There are 7 hidden switches. A switch that is on adds its own fixed numbers to the row, and there is some noise. The rows also spread widely along 8 directions, which tell nothing about the answers.
In the rows, 128 means zero.
Known rows, each followed by its switches (1 for on, 0 for off):
[141 122 112 97 112 139 120 109 127 124 148 135 124 96 131 93 129 137 140 133 130 122 102 131 137 117 120 142 135 117 139 141 124 131]  0 0 1 0 1 1 1
[120 142 134 106 122 124 150 128 111 142 147 137 136 94 118 93 121 121 151 127 119 129 99 155 136 102 121 119 140 121 148 132 104 117]  1 1 1 1 0 0 1
[142 74 127 112 161 155 104 99 117 119 67 106 116 166 181 120 122 90 127 129 153 118 125 75 125 111 91 119 102 106 114 122 159 109]  1 1 0 1 0 1 0
[95 143 123 110 155 103 126 123 119 146 149 135 162 84 152 81 102 134 164 122 123 127 137 150 157 95 144 132 153 104 172 142 119 137]  1 1 1 0 0 1 0
[122 166 88 153 139 99 116 169 122 141 163 137 157 96 122 108 110 136 124 126 146 119 161 136 144 135 143 185 180 147 162 116 170 145]  1 1 0 0 0 0 0
[125 131 124 154 151 108 147 146 134 147 140 137 134 140 119 106 131 103 145 126 126 117 124 127 126 114 141 162 146 118 147 152 139 116]  1 1 1 0 0 1 1
[113 105 107 111 134 152 129 104 143 122 115 130 130 111 141 105 116 168 138 118 137 115 124 115 153 124 93 149 124 111 122 171 151 149]  0 0 1 0 1 0 0
[136 109 113 126 152 131 134 121 144 125 129 141 137 134 144 120 130 139 137 123 127 112 123 111 121 117 127 145 133 101 126 144 147 123]  0 0 1 0 1 1 0
[116 156 137 132 138 103 156 167 132 119 165 133 133 97 82 133 125 175 120 144 153 96 136 157 144 119 101 188 164 144 125 160 158 167]  0 1 0 1 0 0 0
[95 136 128 70 153 124 111 108 111 107 168 121 143 85 138 111 100 155 145 147 140 117 131 142 159 101 121 139 154 107 140 142 141 170]  0 0 1 0 1 1 0
[186 147 153 86 144 109 134 128 85 150 178 141 115 81 182 139 119 149 142 143 116 74 120 192 162 35 164 149 140 105 147 87 113 151]  1 0 0 0 1 1 0
[123 123 153 122 138 120 146 140 138 117 129 123 116 148 97 121 137 106 125 149 132 129 110 130 128 134 100 139 142 137 120 148 117 112]  0 1 0 0 0 1 0
[147 102 102 130 151 143 123 131 130 110 123 134 141 157 134 137 138 123 121 125 156 102 128 83 105 126 117 168 127 109 109 134 176 120]  1 0 0 0 0 1 1
[123 111 150 138 161 120 156 130 140 140 108 143 142 152 141 113 137 131 149 113 122 104 115 125 128 94 121 145 110 99 132 167 127 112]  1 0 0 1 0 1 0
[125 135 134 80 139 124 129 127 99 104 167 135 146 93 109 121 128 137 134 145 150 117 107 136 115 107 119 129 151 117 130 113 129 129]  0 1 0 1 0 1 1
[136 152 132 90 126 113 118 134 106 119 173 134 129 83 123 108 118 138 135 145 132 115 115 160 142 107 132 146 157 133 154 110 127 143]  0 0 0 1 1 1 0
[123 134 130 141 134 120 140 145 134 132 123 123 118 145 111 119 124 100 120 138 127 131 121 130 133 143 106 145 146 151 128 139 135 120]  1 1 0 0 0 0 0
[136 147 122 103 116 112 111 126 108 135 161 136 139 87 132 97 125 126 144 134 133 123 118 146 145 103 148 149 148 126 154 115 115 135]  0 0 0 0 0 1 1
[119 140 106 98 134 129 147 139 125 106 150 148 156 129 103 121 129 108 120 128 120 153 101 115 91 154 130 92 158 133 122 106 119 83]  1 0 1 0 0 0 0
[124 134 135 118 132 114 136 138 129 131 140 132 130 111 125 99 127 122 141 131 131 121 116 143 140 109 130 142 146 124 144 143 126 128]  0 0 1 1 0 1 0
[125 118 90 135 141 129 134 130 136 131 116 144 160 119 139 107 124 124 134 109 133 137 126 99 100 139 130 113 149 117 134 110 147 94]  0 1 1 1 0 0 0
[111 130 146 99 137 134 150 118 113 110 150 130 132 126 95 126 123 133 131 139 122 119 98 132 121 120 103 127 130 118 120 141 119 134]  0 0 0 1 1 0 1

New rows. What belongs after each?
[126 110 152 88 158 139 135 108 113 118 130 119 116 135 152 119 113 125 138 144 128 107 109 129 144 90 106 124 121 100 126 146 132 139]  1 0 1 1 1 1 0
[117 150 137 129 147 113 167 168 132 112 156 140 138 121 75 138 126 157 119 141 143 104 122 145 125 132 95 167 154 144 118 159 153 141]  1 1 0 1 0 0 0
[171 99 126 74 108 160 130 108 118 105 136 133 107 113 127 115 144 124 126 139 138 117 74 121 113 117 100 115 123 119 113 113 125 107]  0 0 1 1 1 1 1
[118 120 134 84 143 140 121 124 119 95 133 122 126 135 112 117 121 120 120 151 146 123 107 111 127 137 85 140 131 130 122 138 148 132]  1 0 0 1 1 1 0
[107 134 141 66 135 140 134 103 99 105 161 120 125 105 116 117 110 127 139 145 124 127 92 137 129 108 109 102 139 112 124 124 112 138]  0 0 1 1 1 0 1
[109 129 124 113 126 141 151 117 133 126 143 136 133 120 104 99 121 133 140 128 113 133 98 130 130 131 106 134 132 119 134 165 119 126]  1 0 1 0 1 0 1
[129 107 112 107 116 148 128 115 141 121 112 123 116 96 127 104 124 159 130 130 152 118 117 128 154 128 82 146 133 136 119 166 142 143]  0 1 1 0 0 0 0
[130 117 118 114 162 129 153 127 129 110 156 146 152 127 107 131 131 142 135 131 135 113 113 109 90 119 120 139 144 95 123 132 153 119]  0 1 1 1 1 1 1
[124 119 141 129 122 136 133 127 128 140 103 119 102 121 127 99 122 123 131 137 141 116 114 138 161 122 81 149 125 143 134 156 131 138]  1 1 0 1 0 0 0
[102 128 116 113 121 132 120 111 123 132 134 122 129 105 132 93 112 125 143 124 133 134 120 129 151 119 121 137 137 119 138 152 121 144]  0 0 1 0 0 0 1
[137 137 129 130 157 113 161 121 120 166 142 152 144 122 159 116 114 111 152 115 83 129 115 153 123 90 162 97 143 100 152 104 97 94]  1 1 1 0 1 0 0
[146 109 111 134 125 139 131 118 122 142 115 133 122 129 136 108 133 103 136 117 130 127 110 109 111 117 125 120 134 116 131 115 130 102]  0 1 1 1 0 0 1
[128 124 125 92 133 138 136 121 118 116 132 134 135 101 131 119 125 149 134 125 137 117 111 129 132 109 113 119 138 119 122 130 131 129]  0 0 1 1 0 0 0
[113 150 129 136 143 110 165 147 127 139 167 146 150 110 100 119 123 143 142 128 125 115 118 149 127 113 131 152 154 120 137 151 130 134]  1 1 1 0 0 0 1
[118 114 123 85 142 140 128 115 127 109 139 121 129 116 123 109 114 120 129 145 139 130 107 121 128 137 90 126 145 124 129 143 137 124]  1 1 1 0 1 1 0
[78 116 141 118 160 122 121 106 129 131 115 113 131 138 145 89 105 109 153 131 119 134 129 118 150 109 117 135 123 99 149 169 129 143]  0 0 1 1 1 1 0
[137 127 140 83 163 127 179 142 141 98 184 155 151 104 97 162 136 190 127 142 137 91 107 151 105 101 109 138 154 96 104 149 139 131]  0 1 1 0 1 1 0
[96 158 152 149 141 92 145 159 145 138 156 132 130 118 97 98 123 144 141 141 133 105 138 161 172 117 119 201 149 141 154 195 137 168]  1 0 0 0 0 1 0
[81 147 173 152 105 98 167 137 159 158 157 130 103 114 75 57 128 131 163 143 99 132 97 184 187 121 106 190 136 134 170 235 87 161]  0 0 1 0 1 1 1
[104 122 151 72 154 126 112 90 102 122 142 109 121 105 156 109 100 109 149 151 123 130 119 143 157 95 118 100 140 104 143 127 110 144]  0 1 1 0 1 1 0
[103 141 173 102 146 113 170 138 119 116 145 126 118 142 97 138 126 113 127 145 110 123 96 154 125 102 116 105 139 124 116 144 97 124]  0 0 1 1 0 0 0
[117 118 126 109 153 135 145 120 133 114 138 127 130 127 124 138 117 138 128 139 129 119 121 125 125 120 106 127 148 113 115 136 143 133]  0 1 1 0 1 0 0
[131 119 125 100 143 132 150 125 124 116 128 139 141 122 124 132 130 132 129 126 130 126 106 124 102 122 116 95 140 114 115 115 127 101]  0 1 1 1 0 0 0
[107 147 159 111 136 115 147 138 116 124 155 120 112 115 95 122 111 124 127 154 121 124 112 159 143 120 101 134 152 138 138 141 117 146]  0 1 0 1 1 0 0
[120 114 126 90 151 140 114 124 121 87 140 110 119 127 127 131 116 137 118 149 161 104 126 110 133 121 94 159 141 121 113 143 174 158]  0 0 1 1 1 1 0
[130 127 103 129 146 132 137 145 133 117 122 136 141 144 126 126 129 121 119 117 137 123 122 101 106 136 119 136 142 125 118 126 162 107]  1 0 1 1 0 0 0
[111 102 151 131 142 136 168 117 145 129 94 137 129 152 106 120 137 129 141 125 117 134 99 121 117 127 88 104 114 115 114 163 103 96]  0 1 0 1 0 0 0
[115 139 150 128 137 121 170 158 142 105 156 133 115 131 60 140 132 157 111 152 137 108 109 146 124 144 76 167 150 143 111 171 145 146]  0 1 0 1 1 0 0
[109 106 157 62 134 155 150 117 122 75 140 114 118 159 76 135 137 89 111 159 140 135 75 108 101 147 70 108 129 128 86 156 118 107]  1 0 1 0 0 1 1
[97 150 139 144 144 109 182 168 151 126 153 144 140 123 69 113 128 151 129 131 129 120 112 147 125 136 99 158 154 140 132 184 138 130]  1 1 1 1 0 0 0
[101 113 103 88 155 146 126 99 110 105 131 136 168 118 138 121 115 130 144 114 138 129 115 92 100 117 128 94 133 88 117 115 138 114]  0 0 1 1 0 0 1
[106 126 142 120 207 107 151 136 115 120 145 136 168 147 151 148 111 140 148 120 133 90 148 118 119 70 148 142 136 74 123 141 165 143]  1 0 1 1 0 1 0
[141 105 147 64 124 148 112 82 102 124 114 124 114 104 156 92 122 108 147 142 119 141 84 138 140 104 102 76 120 116 143 105 84 103]  0 1 0 1 1 1 0
[148 111 138 101 122 146 144 124 128 113 114 131 112 112 118 131 135 149 122 135 146 111 100 135 133 117 80 125 128 135 110 132 128 122]  0 1 0 1 0 0 0
[122 130 120 116 136 126 123 135 123 109 132 113 115 135 125 130 121 115 111 140 143 122 134 119 135 128 114 148 151 141 115 132 158 143]  0 0 1 0 0 0 0
[154 129 87 185 145 103 134 153 142 161 138 159 155 129 140 102 141 111 144 105 127 121 144 109 105 120 174 171 156 108 156 119 157 101]  0 1 1 0 0 1 1
[117 111 125 117 126 139 108 110 133 125 108 122 118 132 136 82 122 107 140 131 129 138 113 112 144 136 103 135 123 127 146 145 129 122]  0 0 0 1 1 1 0
[103 115 161 77 134 133 138 105 115 112 141 110 117 118 109 108 122 109 143 153 132 133 94 136 140 109 95 115 134 115 124 155 101 132]  0 1 1 0 0 1 1
[100 125 132 90 167 124 135 117 120 106 153 126 144 113 127 122 108 138 141 141 138 119 123 125 126 112 110 125 148 104 131 138 148 142]  0 1 1 1 1 1 0
[134 122 145 90 158 131 121 133 107 90 146 102 98 152 123 151 118 101 101 165 147 104 122 119 121 114 107 149 146 128 105 121 165 149]  0 0 1 1 1 1 0
[82 131 120 88 159 121 105 113 114 109 145 118 148 109 139 94 98 125 141 136 140 132 133 116 142 119 121 130 147 109 148 140 150 152]  0 0 1 1 1 1 0
[129 119 121 113 112 150 151 142 132 108 130 125 118 124 79 109 137 127 115 139 147 126 90 121 114 147 72 146 136 146 113 156 142 118]  1 1 1 1 0 0 1
[120 144 146 85 157 109 170 143 132 101 175 148 158 124 96 150 136 137 130 139 123 121 104 142 93 116 137 110 158 109 109 126 112 105]  0 0 1 0 0 1 0
[112 113 126 75 104 162 148 117 140 98 118 129 124 98 96 97 130 156 126 136 144 135 80 130 139 146 57 120 119 142 112 174 118 122]  1 0 1 1 0 0 0
[138 124 123 84 130 139 140 120 129 118 151 141 134 96 120 106 125 133 135 140 131 134 95 139 125 130 103 113 146 120 135 132 118 107]  1 1 1 0 1 1 0
[113 120 134 124 146 127 143 112 115 145 137 129 129 116 136 113 111 133 150 127 118 113 117 133 136 93 123 134 134 101 139 141 132 142]  0 1 1 1 1 0 1
[109 117 124 85 158 130 110 117 118 97 140 118 146 109 133 129 112 145 131 142 163 116 137 116 136 120 98 144 143 116 119 138 156 151]  0 1 0 0 0 1 0
[94 121 177 94 139 129 124 104 104 122 109 85 84 143 140 115 105 92 133 152 126 119 115 144 172 90 99 120 121 130 124 157 110 163]  0 0 1 1 0 0 0
[118 134 138 96 122 127 98 117 95 119 120 101 100 124 143 109 107 91 122 145 139 131 125 133 160 113 113 126 139 147 138 109 127 148]  0 0 0 1 0 0 0
[104 157 127 128 108 113 173 156 144 127 167 150 144 110 50 100 139 117 130 135 113 155 87 150 107 165 113 122 167 150 136 152 93 95]  0 1 1 0 0 0 1
[115 104 134 146 159 127 171 128 139 133 115 141 142 161 113 133 137 114 142 116 118 122 109 104 95 117 119 118 124 97 111 153 129 96]  0 1 1 1 0 0 1
[129 126 91 134 133 134 117 136 131 118 114 135 138 128 136 112 127 120 121 115 144 130 133 93 111 143 128 136 149 130 128 114 163 114]  0 0 1 1 0 0 0
[118 108 120 128 131 135 115 120 141 134 102 116 116 128 141 85 121 110 136 131 143 133 127 112 153 132 96 152 131 130 140 164 145 127]  1 1 1 0 0 1 0
[129 135 138 140 123 121 194 143 163 146 148 161 133 115 83 110 145 149 138 126 98 135 89 157 118 139 111 124 148 128 131 166 94 96]  0 1 1 0 1 0 0
[105 99 152 90 150 148 141 88 112 124 113 118 121 118 155 121 115 151 153 126 134 97 106 134 155 65 101 121 101 86 115 168 121 155]  0 0 1 1 0 0 1
[131 122 136 150 153 116 114 139 122 139 112 110 107 161 138 119 119 83 121 143 142 117 144 114 147 119 117 172 141 138 135 139 156 132]  1 1 0 0 0 1 0
[114 91 124 81 139 163 132 103 136 86 130 121 126 132 106 117 129 143 127 138 152 115 96 92 115 137 70 142 117 105 104 171 155 137]  0 0 1 1 1 1 1
[123 132 140 85 150 124 133 133 107 106 147 132 141 121 114 125 123 111 126 145 141 128 108 128 114 123 109 115 144 126 127 115 127 111]  1 1 0 1 0 1 0
[131 139 112 154 125 112 162 160 165 139 152 166 154 104 84 90 147 159 136 119 124 127 107 139 114 153 117 163 155 133 151 159 132 103]  0 1 0 1 1 1 0
[138 101 124 108 126 145 164 126 156 108 136 151 140 109 103 120 150 178 139 121 142 102 93 125 119 119 95 152 122 100 105 183 132 122]  0 0 1 0 0 1 1
[107 144 174 75 139 113 151 128 100 109 177 119 119 101 103 121 119 137 140 156 136 103 99 167 148 79 115 138 142 113 128 153 106 163]  0 0 1 1 0 1 1
[134 153 107 112 97 123 109 152 116 115 148 129 121 91 107 97 125 130 111 139 150 131 121 138 141 150 112 154 161 167 142 109 144 140]  0 0 0 1 0 0 0
